All groups share one centre, and each spreads out both ways along 15 directions, with some noise.
(in the rows, 128 means zero)
Some rows, each with its group after it:
[105 134 121 167 176 118  57 154 175 148 125 151  64 147 141  56 154 144
 133 169 119 156 131 124  77 138] : X
[106  49 120 130 143 189 147 149 106 141 146  90 122 112 111 141 197 176
 155 116  90 164 128  95  32 108] : D
[ 96  40 179 117  91 115 103 191  95 149 104 153 107 171 135 154 168  99
 111  74 139 155 163 149 150 115] : E
[ 59 127 118 126 177  96 134 100  85 156 152 153 123  80 140 143 118 124
 117 141 119  84 167 168 142 103] : Z
[155  86 164 101  85 170 129 134 132 108 136 141  84 175 166 135 113 128
  99 134 123 172 159 116 161 139] : Z
[107 160  80 105 139 140 174 119 121 138 120  97  69 148 105 121  96  98
  47 154 127 129 116  47 178 163] : X
[160 118 147 117 103 167 130 125 141  85 162 139 135 128 171 152  98 198
  97  94 123 166 208 139 152 134] : D
[116 185 152 197  71 115 111 114 115  64 138 110  92 110 179 172  47 112
 134 170 122 115 110 165 118 153] : X
[135 125 143 177 101  52 103 193  98 117 121 109  88 141 100 124 166 152
 122 127 164 101 144 120  96 157] : U
[134  51 160  87 134 159 161 121 135 136 158 158 109 141 115 110 184 139
 130 138  90 148 118 161 142 100] : Z
[114 104  76 100 153 128 128 149 121 140 125 118 159 135  38  77 200 116
 148 101 123 139  56  85  63 119] : Z
[114  79 153 118 115 129 152 141 137 121 143 149 108 158  97 116 186 104
 119 112 100 139  81 142 143 117] : Z
[ 86  68  70  58 125 179 154 107  79 144 135 161 177 109  87 168  83  99
 150 125 127 169 108  97  89 117] : Z
[111  76 118 102 167 203 149 104 156 140 155 169 100 142 129 108 158 132
 125 142 104 175 115 146  98 113] : X
[135 160  77 127 166 198 162  63 109 120 125  86 165  92 135 145 106 148
 148 134 169 108 140  82 115 132] : D
[151 165 111 152 103 137 136 108 138  75 110  85 153 131 161 154 165 203
 141 100 157  94 148 144 147 134] : E
[127 159 127 171 134 147 117 177 135 175 125 132 133  93 106 164  50 137
 154 107 130 146 118 110 107 124] : U
[140 119  94  94 107 129 114 125 139 143  90 132  97 204 101  69 116 109
 183 161 113 115  58  74 149 139] : E
[199 157 136 126 128 104  86 108 145 119 145 144  97 111 167 102 107 157
 130 167 175 152 156 171 170 125] : Z
[ 90  63 134 106  95 147 153 150 118 118  84  88 123 153 132 142 172 163
 108 142  86 128 158 123 122 134] : E
[129 126 104 102 150 100 128  83  99 148 145 161  66 161 152 111 153 105
 130 122 158 110 109 172 178 108] : X
[ 76 101  75  93 142 206 162  58  96 118 130 117 137 144 154 148  90 119
 139  96  98 145 129  95 131 121] : U
[131 140 155 191 103 188  97 164 144  96 174 141 114  78 149 200  78 151
 122 119 184 188 156  67 156 139] : U
[ 98 120 125 119 107 154 121 124 130  95 137 157 130 169 133 137 124  94
 115  80 121 145 105 126 127 135] : X
[ 54  78 115 174 133 138 164  86  89  75 154 132 106  97  95 159 162 103
 150 167 160 119  94 106 108 151] : D
[103  98  72  73 132 160 130 105 133 159 109 138 117 140 151 129  97 194
 144 108  84 164 150 149 182  98] : U
[154 123  79 104 129 129 119 136 108 159  81  91 117 141 126 118 159 183
 158 126 148 119 127 148 109 114] : U
[122  97 138 101 141 132 151 127 118 197 106 113  48 186 164 127 146  56
  78 134 101 150 113 106 131 128] : D
[120 135 111 109 115 119 115 133 130 130 107 139 177 129  89 123 140  84
 154  96 130 130  60 154 134 106] : D
[119 202  94 108 145 130 108 154 113 111 121 134 127 113 112 109 114 157
  71 132 148  87 151 185  99 129] : D
[108  72 154  97 110 153 142 164 129 147 105 129 125 158  94 120 126  99
 113 134 101 145 125  75 157 131] : E
[ 89  99 146 112 149 114 121 174 149 180 104 137  84 163 110  86 144 104
  86 142  79 140 132 107 154 124] : E
[141  75 118  65  99 162 135 108  90 122 136 188 144 154 165 177 112 168
 146  92 152 140 175 207 130 107] : Z
[101 111  77  81 138 122 134  98 114 145 103 155 143 135  98 111 151 118
 172 144 123 112  67 193 111 102] : E
[ 98  85 124 115  93  83 150 138  71 118  70  82 106 196 143 133 193 155
 112  80 124  70 170 146 145 143] : U
[193 109 135 103 129  81 135 132 128 173 149 113 111  89 104 118 113 120
 108 136 135 196 124 111 188 114] : E
[140 103 136 123  82 130 117 148 131 103 104  97 157  96 102 127  95 161
 160 186 115 152 129 104 129 139] : X
[124  89  87  75 151 170 132 101  91 137 180 186 166 105 105 154 132 101
 148 103 163 169 108 136  54 106] : Z
[126  86 125  92 142 129 111 128  87 128 115 164 125 102 112 136 161  79
  96 200 223 149 151 186  75 137] : Z
[ 94 143 109 131  96 100 152 148  80  95 160 136 103 150 107 161 124 107
  80  71 112 114 101 140  93 144] : X
[ 62  88 148 151 100  88 130 165  89  88 160 153  92 133 116 163 159 108
  71 112 120 133 148 144  91 152] : D
[131 172  97 149 136  79 101 190 106 162 104 100 123 120  88 125 170 138
 133 110 171  90 100 117  83 126] : U
[ 75 131  89 118 142 156  79  85 106  74 124 170 145 163 144 106 152  83
 146 111 192 109 125 119 117 132] : X
[162 107 173 104 105 164 140 140 131  90 119 124 106 157 139 103 132 138
  73 158 106 146 164 198  84 150] : U
[103 148  84 127 111 104 138 125  89  86 135 134 118 131 103 150 135 138
 107 111 167 101 118 140 122 148] : X
[ 64 109 107 111 114 108 160 113 137  89  81 130  97 151  99 101 149 174
  87 146 110  96 140 184 250 140] : Z
[129 131 127 157 105 123 156 161 135 104 109 108 148  94  80 167 157 147
 106 134 171 127 118 133 131 151] : X
[100  96 143 118 139 148 166 101 119 142 129 141  87 133 145 148 146 109
 103 143 130 121 135 152 187 116] : Z
[143 155  98 104 139 124  98 105  86 146 115 114  76 196 190  94 135 127
 145 112 131  83 138 129  91 122] : Z
[123 120  84  94 149 191 185 100 116 120 109 118 154 122  97 141 186 167
 141 148 155  87 106 166  92 120] : E
[138 145 101 131 151 148 124  85 128 136 139 125 112 132 136 116 144 111
 165 108 154 128  82 110 159 106] : D
[120  99 159  96 129 138 128 117  99 179 130 119 145 132 164 139  96  90
 163 125  70 116 135  99 125  89] : Z
[184 118 121 106 115 105  88 134 107 127 144 153 130 131 143 120 139 162
 163 123 171 142 146 166  92 118] : Z
[106 114 125  93 120  80 142  94 138 131 133 161 143 128 118 121  62  47
  91 149  93 170 116 114 160 149] : D
[145 112 128 128  46 116  87 188 119  68 122 114 118 124 100 141 124 157
 126 177 156 163 117  95 117 158] : U
[121 145 134 122 114 102 128 136 131 140  99 100 166  70 117 146  89 127
 115 152 108 138 131 162 164 112] : E
[ 72 158 113 141 140 120 155 118 123 109 119 132 150 111  91 141 162  90
 108 102 128  85  69 192 137 115] : Z
[132 188 106 144 143  90 155 117  94 132 152 108 113  80 143 171 111 175
  91  96 160  83 167 161 191 117] : X
[156 165  64  99  91 139 123  84  70  97 153  69 116 122 167 156  57 103
  94  94 117 193 111  94  78 141] : E
[162 210  95 112 158 160 205 209 115 187 130  93 106 110  29 153  85 126
   7 105 149 103 118  86  95 155] : E
[ 96 102 115  76 169  89 140 129  99 161 135 153 168 116  85 112 139  73
  83 111 140 122 155  82 147 125] : D
[110 117  98 109 113 167 123 131  93  84 139 114 146 104  79 117 135 159
 159 159 133 115 100 112  99 122] : D
[129 164 119 134  81 120 153 151 150  91  97 138 126 185  84 132 127  97
 115 111 148  92  61 122 160 161] : E
[ 76  87 111 104 120 119 152 130 109 124  91 144 139 139  74 126 125 104
 119 149 129 115 118 124 147 148] : D
[158 109 129  80 110 105  84 160  89 129 173 130 149 145 109 102 166 105
 144  66 139 137 108  45 146  96] : D
[126  70 141  95  94 133 151 140 112 148 119 150 116 130 111 160 115 103
 132 159 120 159 109 154 137 121] : Z
[139 153 113 129 106 128 147 131 125 134  97  95 100 146 162 159 116 173
 102 105 130 113 153 152 176 132] : E
[ 96 113 107 105 104 125 110 118  93 138 129 146 104 170 128 126  71  57
 137  96 114 152  88  79 150 128] : E
[103 104  95 106 131 125 155  93  56 118 162 108  90 127 119 134 127 114
 125 145 138 107 126  64 133 137] : X
[ 91  67 125 127 112  54 112 128  98 104 129 132 116 138 108  94 157 148
 135 123 100 132 151 130 141 143] : U
[102 172 114 123 141 181 134  85 150 128 118 123 143 104 132 128  71  94
 142 140 105 129  78 133 205  98] : D
[155 118 126  88  97 120 122 131 126 105 101 108 136 116 113 117 165 140
 116 184 151 132 118 164 153 124] : U
[148 132 130 122 100 113 141 128 111 112 133 159  88 198 115 107  90 104
 132 109 111 112  96 168  84 157] : U
[ 93 133  76 148 151 109 132 100 126 116 160 151 160  84 119 148 119 180
 159  81 111 141 126 171  99 117] : D
[132  98 100  62 136 152 166 132 161 166  77 123 116 151  98  92 155 159
 116 185  77 131 102 184 128 116] : E
[130 147 124 136 126 155 143  89 140 119 124 135 119 134 151 153 117  98
 128 121 158 129 104 143 184 125] : X
[215 202 104 101 133 169 147 126 157 143 106  65 131 134 125 112 113 126
  78 116 161 146 113  73 171 136] : X
[ 81  88 112 117 127 100 114 140  60 122 157 141 134  73  90 141 117 117
 123 150 133 142 138 139  86 122] : E
[144 131 124 122 117  59 131 121  59 120 162 115 122  87 124 158 153 101
 109 154 185 105 139 122 102 133] : D
[134 172 114  98 112 114 111 156 130 107 116 118 117 132 124 113 153 130
  69 146 137 113 120 157 136 128] : U
[108 176 110 122 180 155 131 104  85 158 117  94 147  86 156 147 128 119
 113 116 154  75 155 154 120  92] : X
[182 193  77 114 115 151 120 137 141 125 121 108 124 149 128 116 105 166
 129  99 125 137  90 158  75 129] : X
[100 107 107 105 140 120 172 129  93 137 182 194  95 120  98 158 130 158
 120 121 138  90 130 159 156 116] : U
[110 114 103 129 113 122 124 132 104 127 117 112 113 146 127 127  98 151
 146 112 105 133 135 105 114 139] : U
[ 60  81 135 190  84  48  74 139 109  60 143 146  95 115 133 141 143 134
 125 120 147 174 148 135 158 156] : U

New rows. What belongs after each?
[ 82 100 116 112 106 173 133  45  89  83 133 101 132 136 178 154 104  47
 139 140 117 156  96  88 134 128] : E
[151 159 121 133 112 138 115  88 116 153 149  75  67 108 179 128  73  99
 173 178  85 152  59  83 179  94] : D
[ 89 104 173 169 150 130 114 136 140 125 144 134 112 101 139 130 130  94
  84 128 123 168 161 123 147 129] : U
[ 90 149 163 165 153 107 111 151 119 143 152 139  85 107 174 155 107 111
  59 113 129 125 195 132 154 127] : Z
[ 86 108 126 146 126 130 106 132 114 107 113 106 119 141 152 116 121 145
 102  93  93 155 176 133  97 143] : U
[ 87 127 108 103 129 126 135 150  91 123 130 124 136 119 110 121 135 164
 117 133  76  90 139 178  52 115] : Z
[108  86 130 115 152 130 151 100 122 103 129 126 139 112  85  96 215 119
 133 146 150 110 110 135 161 119] : Z
[ 88 101 115 104 133 142 143 123 120 154 104 148  82 178 109 115 155  70
 124 126 130 117  76 127 176 115] : D
[ 99 107 110 112 114  83 126 125  98 147 105 156 160 120 112 162 121 112
 161  96 151 116 118 161 172 112] : Z
[ 92  83 134  84 123 123 111 140 104 108 129 157 114 132 112  98 140 120
  96 169 122 135 156 152 126 131] : X
[165 159  90  86  89 110 133 180 104 156  87 104 109 163  96 129 131 152
 133 147 145  81  90 120 130 129] : U
[112 120  90 100 120 118 144 103  98 119 113 120 127  95  98 140 140 120
 144 197 155 111  86 150 139 122] : U
[ 87 109 127 106 114 143 122 125 106 126 126 169 102 163 124 131  89  86
 131 125 125 124 109 129 154 128] : E
[105 167  83 149  87 173 150 149  54  75 118  60 140 137 130 197 107 153
 100  74 161  87 150  71  55 162] : E
[107 187  71 115 128 113 107 121 130 116 129 146  98 139 149 111  80 183
 113 122  97 108 134 183 122 130] : E
[ 41 101 107 161 118 101 131 173 110 141 122 131  74 157 105 140 120 126
 117 118  70 127 110  97  86 149] : X
[111  92 105 122 120 121 145 133  82 134 176 129  69 131 128 137 118 178
 143 147  89 124 139  92  93 132] : Z
[101 112 109 102 138 148 148 116  60 183  94  98 179 138 141 175 143  85
 181  78 131  71 114 111  81  89] : Z
[ 60 147 128 112 167 149 144 118 134 177 128 132  77 143 152 122  87  35
  51 132  60 145 106 117 143 117] : D
[ 76  74 105 142 129 139 176 107  99 127 129 123 104 117 123 169 141 147
 127 149 113 138 133 145  82 144] : D
[149 155  99 102 130 174 168 142 200  99 105 162 124 143  90 133 153 161
  30 119 188 164 136 165 205 159] : X
[101  85 129  82 152 112 130 110 101 170 156 167  99 100 128 131 110  73
  88 131 105 190 125 188 150  95] : E
[118  70 142 148 147 105 132 163 158 152  65 100 182  95  52  94 157 161
 152 161 134 147 157  85 141 149] : D
[122  61 131  85 105 155 133 107 108  76 201 194 104 150 126 120 121 137
 121 134 101 174 136 134 112 132] : Z
[175 101 167  90  73 152 152 203 131 138 101 149  99 189 103 139 132 149
  92 133 121 124 132 196 105 138] : U
[137 143 122 129  75 142 112 162 140  60 106 138 120 163 109 136 135 129
  69 111 178 160 124 161 127 165] : Z
[111 141 117 158 101 122  80 131 128  93 125  87 142  98 131 125  79 118
 140 144 122 174 125  48 139 147] : U
[118 101 153 108 123 186 184 133 108 135 113 124 109 154 158 187 173 138
  78  93 159  96 173 156 180 114] : U
[137 123 114 127 107 165 165 125 110 138 141 176  84 148 126 188 100 140
 148 115 169 117 101 173 148 125] : U
[ 77 101 135 105  84  70 116 153 110 122  75 138 128 170 112 115 130 112
 124 120  90  97 122 175 168 129] : Z
[168 129 102  90 113 158 130 142 137 170 116 111  91 178 150 108  93 175
 144 107  63 153 111 142 103 112] : X
[ 99  93 135  89 108 189 166 124 145 120 119 156 119 148 112 138 110  87
  93 154  79 167  86 175 109 129] : X
[102 106  95  91 126  88 123 150  81 191  99 136  91 137 129 134 101 141
 143 160 101 108 131 170  94 114] : Z
[ 46 129 118 152 146  91 138 141 109 150  99 116 116 130 120 145 165  89
 103 106 122  91 115 135 138 122] : E
[145 136 130 107  96 148 106 141 131  76 141 148 118 163 143 112 126 147
  95 108 123 142 144 168 104 140] : Z
[160 197  48  90 161 204 116 123 143 133 110 140 161 134 108 129 128 111
  90  73 200 165  92 163  63 124] : Z
[139 172 114  85 146 146 113 149 132 163 112 106 158 126 134 111  93 116
  88  97 104 128 147 105 141 106] : D
[103 135  76  85 192 167 144 110 123 126 120 146 136 105  75  94 191 109
  76 170 191 121 117 144  98 131] : X
[ 82 152 125 137 146 121 137 146 101 115 146 141  92 127 138 149 133 124
  44 114 136 106 174 164 103 144] : D
[175 111 101 135 143 129 128  95 145 122 135 136 107 139 134 106 159 176
 165 129 161 158 123 152 110 137] : D
[159 116 107  98 106 126 120 130 111 164  66  77 104 130 121 119  85 121
 144 208 148 147 125  79 150 142] : Z
[ 74 148 131 161 144 193 138  86  90  97 156 149  94 139 178 171  97 116
 130 113 172  74 162  95 176 131] : E
[ 67 107  90 119 146 112 134  96  87  93 159 135 142 113 127 126 138 161
 121  90 109 114 165 131 120 125] : U
[ 70  76 119 128 103  87  86 156 124 124  99 149 118 150  98  98 122 121
 168 165  96 143 105 109 115 141] : X
[122 114 117 160  77 104 158 144 121 112 104 115 110 123 102 178 131 158
 152 143 145 120  95 155 137 147] : X
[118 138  98 113 138 148 133 112  77 113 152 124 138 113 132 143 131 143
 142 126 139  97 135 141  53 121] : Z
[ 46 128 104 115 167 141 107  97 116 137 116 146  81 147 144  90 105  62
 101 181 119 119 127  93 150 136] : X
[148 136 175 112 102 187 113 159 105  78 159 132 112 118 132 141 185 122
  90 130 179 111 123 170 159  96] : D
[151  93  93  73 106 147 197  81 102 100 155 163  56 188 103 135 164  87
  85 136 169 143  64 151 159 148] : X
[ 97 127  96 112 139 108 123 117  94 144 129 133 126 124 117 122 116 103
 141 135 123 117 110 121 112 121] : Z
[120 170 107 100 169 156 119  81 119 129 107 114 154 103 135 101 121  76
 113 168 149 108 113 154 115 113] : Z
[130 172 110 130 115 123 102 126 132 113 131 110 104 155 155 115  88 116
 101 102 110 143 121 101 136 137] : E
[ 99 174  82 121 136  93 110 134 143 109 117 166 147 121  83 109 133 107
 102 118 150 123  82 183 119 134] : X
[ 64 116 129 168 177 121 127 118 119 132 200 167 108  24  99 159 116 106
 115 180 155 155 126  91 171 114] : U
[ 18 108 148 164  84 192 155 143 130 125  33  84 134 127 134 196  63  62
 120 197  87 117 106 105 129 156] : X
[144 136 116 109 100 138 124 134 121 104 141 146 133 148 101 123  94 122
 135 114 140 135 103 100 148 139] : E
[140 114  95  72 136 143 135 115 118 135 137 141 103 175 133 100 115 107
  82 127 107 160 138 105  70 149] : D
[161 120  85  44 116 196 157  92 142 118 103 158  75 201 155  95  67 172
  82 172 108 152 163 174 137 156] : D
[150 179 134 136 113  55  97 130 113  83 174 149  95  97 122 102 109 123
  91 166 139 124 117 199 122 136] : X
[102 111  83  91  79 161 150  99 109 118  93 155 108 165 128 167  81 103
 153 142 130 144  63 175 151 129] : U
[108 126 137  86 143 166 105 128 123 118  95 105 128 147 145  80 122 103
  68 161 112 130 177 108 128 136] : Z
[ 86 163  92 117 134 151 145 107 114 101 152 149 134 115 122 145  70 137
 110 115 112 110 126 130 148 131] : E
[142 124 128 116 123 172 153 129 135 111 118  75 150 125  88 103 162 126
 136 144 101 126  81  91 110 123] : Z
[133  84 123 108  98  89 130 132 129 150  91 150  52 213 130 107 174  91
 137 129 136 139  76 154 168 134] : E
[ 85  81 143  83 167 118 135 117 100 170 108 128 149 127 117  92 178  95
 137 143  94  91 135 155 123  90] : Z
[131 138 106 114 157 148 151  77  93 130 168 128  80 132 153 126 133 109
 108 127 151 117 126 113 148 121] : X
[105 102 118 105 120 119 135  95 104 130 121 118 110 109 121 125 112  74
 130 188 115 152  88 133 136 124] : E
[ 88 119 135 124 109 130 173 150  94 131 134 156  72 137 129 191 128 145
  82 134 147  84 148 169 181 131] : U
[141 122 139 107  88 120 157 138  94  98 143 122 119 130 102 151 138 103
  90 124 134 128 103 164 110 134] : X
[101 115  99 138  84 106 144 152 107  87 127 136 105 138 104 160 122 180
 112 125 142 122 139 134 140 159] : X
[124  98 134  87 129 127  80 176 120 163 111 168 116 157  88  74 112  91
 146 151 118 147 105 135 104 115] : E
[ 89  99 105 127 105 122 139  79  81  67 158 128 111 125 141 151 150  95
 118 135 140 146 109 131 104 144] : E
[120 139 162 147 140 137 148 173 119 141  81  85  94 121 132 142 147 124
  39 177 163 102 194 135 115 160] : D
[ 94 153 107 170  96  94 124 138 121 111 119 139 122 153 129 169 119 123
 145  61 140 111  91 143 139 137] : X
